There are 7 hidden switches. A switch that is on adds its own fixed numbers to the row, and there is some noise. The rows also spread widely along 11 directions, which tell nothing about the answers.
Known rows, each followed by its switches (1 for on, 0 for off):
[  9 -25 -34  -3   0 -41   8  -6 -26 -29  27  10 -49  11  -6 -28  -9  37
   2  -1 -35   7  38]	0 0 1 0 0 0 1
[  1  25  49   0 -16  50   9  24  -1  -9 -30   8  21  15  18   7   3 -19
  23  40  14  31 -46]	0 0 0 1 1 0 1
[ 20 -31  19   2 -30  10  -6  36  22   2   5 -16 -33  70  13 -22 -24  21
  16  16   6  19  14]	0 1 1 1 0 0 1
[ 17  15 -49  -3 -15 -29  -2  -9   6  53  42 -40  22  42 -15  -1  -5 -11
  -8  29   7  60  -2]	0 1 1 1 0 0 0
[-18  -2 -30  15 -10 -35  21   5 -22 -15  20 -18 -27  41   3 -32  13  32
 -11   8  11  10  50]	1 1 1 0 0 0 1
[-38  34 -12 -12 -27 -18  26  -1 -36 -18  -9  -3  28 -16 -17 -17   6  -9
  43  27  29   6  22]	0 0 1 0 0 1 1
[ 12 -51  11  -5  -4  21 -32  18  24  -1   1  18 -30  60  28 -17 -32  27
   9  10  -7   9   4]	0 0 1 1 0 0 0
[-39  27 -19 -30  10  24  -5 -13 -27 -12 -28  37  49   2  11  15  18 -12
  34  35  19  25 -41]	1 0 1 0 0 1 0
[ 30 -17 -54  32  20  -5  21  29  19   7  20 -11   1  25 -32  -9   9   5
 -19  39  11  32  24]	0 0 1 0 1 0 0
[-19 -10  19 -10 -10  -2 -32  -6 -17   2  16  -3  -1  44  41 -30 -27   0
 -24   7 -16  -8  39]	0 1 0 1 0 0 1
[-28  -7  -9 -11  11 -27 -24 -48 -24  16  23  22  16   7  33  -9 -13  14
   9  34 -30  39 -31]	0 0 1 1 0 1 1
[-28   5 -25   6 -14 -55  -4 -41 -24  22  50 -40  -4  23  17 -39 -12   9
 -28  10  -9  20  43]	0 1 1 1 0 0 1
[-18  25  12 -36 -25   1  -3  14 -29 -44  -3 -16 -13  -3 -16  16 -24 -32
  -6  10 -31 -15 -15]	0 0 0 1 0 1 1
[-51  -1 -18 -24   6   5 -15 -37 -25 -10   6   7  -5  28  54 -27  14  18
 -10  13   0  -6   5]	0 0 1 1 0 0 1
[-12   9  -8   2 -16 -27   2   0 -21 -18   6  -7   8 -14 -29  -4 -13  -5
  12  33 -22  36 -23]	1 1 1 1 0 0 0
[-34 -16  37   4   5   6 -17 -12 -20 -33 -14  31   6 -23  25 -21 -11   2
   6  45 -34   7 -30]	0 1 1 1 0 0 1
[  7  10  11  15 -18   1   8  15  -3  -2   7 -16 -35  70  30 -18   4  13
 -29 -20   8   2  40]	0 0 0 0 0 0 0
[ -6 -11 -18 -11  -4 -23  -9  20 -20 -31   1  18   4  -9 -29  -1 -18   1
  14  28 -34  11  -5]	0 1 1 0 0 1 0
[ 24  10  11 -27 -20 -27 -16 -25 -38  11  21  18   7  23  31 -30 -19  15
  23   8 -40  59  -7]	0 1 1 1 1 0 1
[ 16   0 -21  25   0  37  33  33  16 -20  -4 -11  -3  15 -15 -18  33 -17
 -26  28  30  10  26]	0 1 0 1 1 0 1
[-19  -9 -56  -1  12  -4  20 -36 -14 -15  11  21 -16  -8  15 -39  39  22
   4  11  18  12  23]	0 0 1 1 0 0 1
[-25   5 -27 -33 -16   5   0 -47   3   3  15 -39 -21  10  11  -6  11 -10
  17 -16  28  14 -11]	0 0 1 0 0 0 1
[ -1   0  30  11   7   9 -16 -58 -19  19  14  28  -5  13  65 -26   0   9
  -6  -5 -12  36 -10]	0 0 0 1 0 0 1

New rows. What belongs after each?
[ -4   1  10 -14  -9  10  -4  -1   8  12   8 -30 -31  81  33  13  -4  15
   5   9  10  39 -34]	1 0 1 0 0 0 1
[  9 -15  18  21 -10  17  -4  37   5 -14   0   1  -7  48  16 -40 -21   9
 -17  14   4  -6  62]	0 0 1 1 1 0 0
[-13   6 -14 -10 -23  -9  17 -25 -25 -18   2   4  -7 -19  -1 -36  16   3
  35  -5  17  19  24]	0 1 1 0 0 0 1
[  1  32  26 -14 -41 -27  -2   0 -34   2   0   1  11  24  11 -13 -32   2
  39  -1 -10  30   6]	0 0 1 0 0 1 0
[-21   6  32 -20   5  32 -13  48 -12 -34 -31  14  -2  58  19  31 -17  -3
   3  34 -15  -4 -35]	1 0 0 0 0 1 1
[-53   7  15  -3 -10  -8   4   1 -24 -46  -7 -29 -26  19  13  -4   0   0
 -21  17 -14  -6 -15]	1 1 1 0 0 0 1
[-21   9   8  -5 -38  -6   5  -1 -33 -33   1  -2  20 -20  -6 -57 -19 -20
  16   1  19 -17  89]	0 1 1 1 1 1 1
[-29  -1 -24   7 -21 -10  35  -5 -14 -45  -2  -9 -31 -20  -9 -33  33  12
   8  17  11   6   6]	0 1 1 1 0 0 1
[ -7  33  33 -11 -35  16   2  -7  -5  16  -3 -25  23  16   6  -2 -18 -24
  33  25  23  31 -21]	0 0 1 1 0 0 1
[-34  -4   5  -7 -13  -1  -7   8 -25 -25  -3  10  -5  32  31 -37  -1  15
  -3  27  -9  -8  25]	0 1 1 1 0 0 1
[-25 -10  57  21   1  45  -8  18  14 -15 -39  22  16  14  29  -4  -3  -3
  25  40  16   8 -41]	0 0 1 0 0 0 0
[ 55  -6 -69 -29  -9 -19  -8  -4  -7  19  36   0   2  43 -20 -16 -11  11
  16  -3  -3  63  26]	1 1 1 1 1 0 0
[ 32 -34 -15   5  -7   1  14  -8  12 -27  20  -3 -74  10  -7 -12   5  18
 -11 -22 -14  15   6]	0 0 0 1 0 0 1
[-27  38  -2 -21 -12 -21   9 -51 -48  -5   6   6 -13  18  41  -7  23  20
  19 -17   3  41 -22]	1 0 0 0 0 0 1
[ -4 -17 -19 -33  16  44  -2  51   8 -49 -24  11 -28  40   6  12  12   4
   2  32 -11  -1 -37]	0 0 1 0 1 0 1
[  2  24  -2 -19  21  -2 -29   4 -38  15   3  32  34  46  34   1 -18   0
 -16  33 -50  21  -9]	0 0 1 0 0 0 0
[-12 -57 -47 -33  -7  12 -23  19  39   3   8  -4 -25  58   5   0  -2  36
  45  45  20  34 -46]	0 1 1 1 0 0 1
[-68   2  17 -23 -23  -6 -11 -35 -15 -14  -3  -1 -21  35  61 -11   7  27
  25  17   6  15 -47]	0 0 1 1 0 1 1
[ -6 -23  -2 -38 -12  56 -30 -22  32   3   3 -29  -2  21  -2  -1 -28 -36
  24  -4  49   0   3]	1 0 1 1 0 0 1
[-44   5  34  -2 -19  -5   0  -6 -16 -26  -2 -23 -30  45  37  -6 -11  14
 -10  21  -8   2 -19]	1 0 1 1 0 0 1
[-10  -3   8 -10   1  33 -16  11 -12 -23 -22  47  23  -4  10 -14  -6  -7
  17  25  -5  -3   0]	0 0 0 1 0 0 0
[ 48   6 -31 -10  -8  12  10 -23  -5  21  24  -4  -2  25 -10 -21  -4 -10
   9 -12  25  38  42]	1 0 1 1 0 0 1
[-54  12 -18 -35 -20  29   4   1  -7 -46 -28  -9 -11  10   0   4  23  -6
  25  16  31  -4 -41]	1 0 1 1 0 0 0
[-23  15  10 -27 -26  31 -15 -24  -1   6  -7 -21  18  24  14 -14 -13 -28
  28 -18  51   3  24]	1 0 1 0 0 0 0
[ 20 -12 -53 -22  25  10  12   3 -16 -26   2  48 -15   7  -3   0  23  15
   2  29 -26  27 -15]	0 0 1 1 0 1 1
[-11   3 -17  20  -8  -7  21  27  -1  -9   0 -17 -27  77  14 -13  14  30
 -14  12  25  13  24]	1 0 1 0 0 0 0
[-31 -10  30  10 -43 -28  11 -13 -13 -27   5 -19 -40  10  21 -45 -10  22
  19  -2   3   7  21]	0 1 1 1 0 0 1
[  5 -24  -3 -18 -28  15  -8  23  26   4   4 -30 -22  52  -6 -10 -18   3
  35  11  30  16   6]	0 1 1 0 0 0 1
[-15  -5 -48 -26  15  47  -9 -10  19  16  -1  -6  25  47   8   5  19 -13
   9  38  50  23 -15]	1 0 1 1 0 0 1
[-13  15  -9 -20  -1  24   8   0 -16 -19  -7  -8 -19  29  17 -12  15  -9
 -15  -3  11 -10  21]	0 0 1 0 0 0 1
[ 11 -15  48   2  -7  44 -11 -27  25  -9 -15  -9  -7 -17   4  12  -6 -25
  22  -2  13  55 -69]	1 1 1 0 1 0 0
[-32  17 -21 -26   6  46   3 -16   7   3 -12 -14  22   4   8  11  22 -29
  21  30  38  12 -37]	0 0 1 0 0 0 1
[ -7  21  33  -1 -16 -25   2   5 -38  -8   3  17 -14  40  37  -6   0  26
  -3  28 -55  45 -45]	0 1 0 1 0 0 1
[-43   3   6 -31 -19  10 -16 -17 -21 -15 -24  22   7  39  59 -29   9  28
  52   4  22  17 -14]	0 0 1 0 1 0 0
[ 21   7  -2   1 -15  21  10   6   8 -10  20 -52   3  -9 -56   5 -29 -67
 -34   2  17  -6  48]	1 1 1 1 0 1 1
[ -1  -4 -44 -15  -7  13  -5 -30  20  36  24 -26  33  -2 -20  -9  -6 -22
  39  31  48  40  -5]	0 0 1 1 0 0 1
[-12  -1   0 -28  10  -7 -32 -35 -30  -3  17   9  14 -10  14 -17 -26 -15
  -7  10 -39   9   7]	0 1 1 0 0 0 1
[ 33   6  12  30 -14  11  30  26  14 -23   2 -37 -14  -3 -49   5 -18 -36
 -21  -3  18  15  31]	1 0 1 0 1 1 0
[ 14 -45 -23  40  -9  10  31 -13  31 -14   5  25 -50  10  11 -28  39  36
  13 -18  45  28  13]	0 0 0 1 0 1 0
[ 29  -5  17  41 -14  -4  29  18  14   1  17 -30 -37  48  -7  -3  -6   9
 -22  10  11  30  16]	1 0 0 1 0 0 1
[-17  -2   3  -6   6  53  15 -23  -6 -40 -16   8 -18 -26  16 -26  31 -31
 -17 -17  21 -15  20]	0 1 1 0 0 0 1
[ 26 -26 -56 -12   3   1   6 -26   0   0  26  20 -16   4  -7 -32   8  12
   9  -6  19  20  49]	0 0 1 1 0 1 1
[-31  -6 -27 -22 -32  -4  10  -2   4 -32  -3 -29 -38  11  -6 -13   9  12
  20   0  21   1  -9]	0 0 1 1 0 0 0
[  3  28   7   7 -20 -16  26  -4 -17 -15  15 -33  -9 -27 -32   8 -15 -33
 -13  19 -18  17  -7]	0 0 1 1 0 1 1
[  7  -4   8  27   6  47  30  40  10 -32 -25  16  17 -18 -34  -7  15 -32
  -1  42  19  -5  18]	0 1 1 0 0 1 1
[ -6 -11 -19 -36  17  62 -28  27  17  -4 -26  21  24  40   7   8  -3 -14
  22  30  23  -1 -18]	0 0 1 0 0 0 0
[ 22  43  14  -3 -24  11  20 -17 -28   7   6  -9  29 -18 -17 -21  -6 -50
   5 -11  20  17  57]	0 1 1 0 0 1 1
[  5 -24   0 -12   9  32 -18 -13  21  10  10 -15 -15  44  10   9 -20  -8
  -1   7  17  19 -10]	1 0 1 0 0 0 1
[ 13   3 -33 -15  -1  -7  -6 -68 -20  14  37  -4  11 -43 -11 -30  -1 -32
  -6  -9  -4  28  26]	0 1 1 1 0 0 1
[ 37 -19 -53 -17   5 -30  -6 -24   2  18  40 -15 -12  15 -38  14 -23   8
  27   5  -5  52  -5]	1 0 0 0 0 0 1
[-11  30  34 -27 -36  25  14 -33 -10   0 -18 -10  -9   5  22  -2  14  -7
  59  -9  32  41 -50]	0 0 1 0 0 0 1
